There are 3 ways to turn a row about zero (a turn may also mirror it). The second row of each pair is the first, turned, with some noise. The first 27 pairs use one turn. New pairs use 3 turns, one after the other, and a turn may come again.
In the rows, zero is written as 128.
Known pairs, each followed by its turns in order:
[138 129 132 109 141 120 101 151]
[124 140 126 146 132 88 123 118]
P

[126 155 125 115 157 100 139 151]
[115 118 119 114 138 108 93 80]
P

[103 112 146 104 132 121 158 115]
[140 83 135 126 111 129 143 130]
B

[117 152 137 116 115 121 164 154]
[99 121 108 107 124 134 93 133]
P

[102 170 164 168 111 130 144 105]
[152 123 141 128 136 179 80 149]
P

[156 144 114 141 88 122 163 89]
[123 137 98 103 112 158 85 155]
E

[128 151 161 148 111 151 130 145]
[145 140 125 125 108 136 87 160]
P

[168 193 100 120 114 119 138 108]
[49 149 120 122 126 114 129 113]
B

[140 147 118 121 162 179 93 143]
[132 162 168 94 169 137 108 118]
B

[160 204 117 152 160 137 152 98]
[151 82 159 129 73 144 81 95]
P

[131 124 139 114 136 116 143 142]
[123 127 99 118 134 123 122 117]
P

[101 73 102 144 121 112 92 111]
[125 179 161 110 117 75 127 132]
E

[142 114 98 74 74 146 119 165]
[104 150 165 155 148 139 152 199]
B

[134 136 95 122 158 129 112 119]
[112 126 123 118 164 145 123 115]
B

[147 105 109 92 115 108 112 114]
[103 110 121 147 149 145 115 165]
B

[127 97 134 125 125 149 172 120]
[134 116 97 95 117 147 155 143]
P

[120 119 132 113 106 124 84 127]
[119 142 136 161 154 111 137 151]
P

[173 120 153 164 108 125 143 73]
[99 136 103 136 69 138 87 171]
E

[118 135 168 133 149 141 102 117]
[123 100 139 164 115 110 118 116]
E

[145 140 172 92 117 80 154 161]
[117 103 108 109 102 73 141 183]
B

[146 151 157 135 109 114 123 87]
[117 103 131 132 106 135 76 144]
E

[93 99 158 130 89 141 127 128]
[161 129 142 145 89 147 133 147]
B

[134 129 121 133 48 148 180 127]
[167 131 90 72 86 170 119 144]
E

[141 119 145 105 127 130 94 134]
[127 97 150 132 126 110 139 150]
E

[72 124 118 157 92 104 112 146]
[159 152 93 142 104 161 171 137]
B

[125 132 112 159 114 150 169 84]
[116 150 78 109 105 133 88 119]
E

[126 180 149 106 143 131 114 84]
[111 84 127 132 143 127 73 116]
E

New pairs, each followed by its turns in order:
[117 127 179 147 93 135 133 162]
[123 155 92 125 106 126 185 133]
B B B

[128 146 164 115 165 112 158 126]
[89 121 149 165 141 158 132 116]
E E P

[98 182 168 104 152 106 148 64]
[146 162 129 98 177 128 46 116]
P B B

[115 109 90 119 84 147 154 124]
[95 115 128 117 140 110 174 100]
E E E

[145 81 97 111 126 114 152 128]
[115 148 112 112 78 132 124 109]
P B E

[123 134 106 157 163 150 111 151]
[130 165 128 99 133 143 130 92]
E E B

[113 128 108 100 143 169 150 119]
[134 116 122 166 92 156 140 126]
B E B

[120 133 147 156 96 120 112 121]
[111 144 150 131 128 112 91 131]
E B P

[139 140 151 152 113 144 121 116]
[117 157 122 119 103 124 133 118]
P E P

[151 86 139 101 161 76 121 132]
[86 86 101 113 104 109 149 97]
B P B

[106 93 123 137 115 84 118 141]
[131 165 168 143 130 104 149 134]
E P P

[91 95 160 158 124 99 100 138]
[99 144 123 84 110 79 120 110]
B E P

[76 126 158 141 192 110 109 129]
[143 124 144 149 183 78 164 105]
P B P

[135 101 107 98 130 111 121 98]
[126 108 113 168 122 124 99 106]
P B B

[138 116 131 81 111 102 100 153]
[94 132 117 143 181 143 141 129]
E P B

[140 158 111 135 144 135 165 128]
[126 110 164 101 118 145 148 138]
P E E

[103 105 93 78 117 122 155 100]
[156 63 137 117 126 156 119 147]
E E B

[132 148 124 126 112 132 59 134]
[124 99 172 149 107 157 119 101]
E P P

[145 96 135 127 93 139 162 111]
[108 96 158 123 151 110 118 159]
E E B

[113 110 56 133 110 165 119 157]
[130 86 103 167 103 193 115 127]
E P B

[153 124 124 79 129 115 124 120]
[109 98 99 125 125 124 134 100]
P P E

[105 135 145 96 128 115 95 103]
[94 138 135 102 132 164 148 133]
B E E

[131 91 134 119 119 104 63 132]
[116 130 121 63 133 94 129 108]
B B B

[168 152 156 148 135 117 112 104]
[170 124 103 103 114 114 123 101]
B P B

[116 120 142 129 132 145 117 146]
[157 115 123 125 136 123 130 122]
E E E

[169 160 125 121 119 129 148 131]
[153 146 148 100 119 102 148 113]
P P B

[138 144 143 104 120 147 119 174]
[110 92 131 176 123 138 133 136]
P E E

[102 151 119 115 147 119 132 78]
[114 124 166 80 143 142 118 125]
B E E

[142 116 140 111 148 142 128 123]
[119 149 122 142 141 141 112 137]
B P E

[135 135 147 112 167 135 159 138]
[129 155 141 118 136 110 168 144]
B B E

[154 120 152 147 108 138 96 57]
[133 126 150 175 121 148 59 162]
P B E

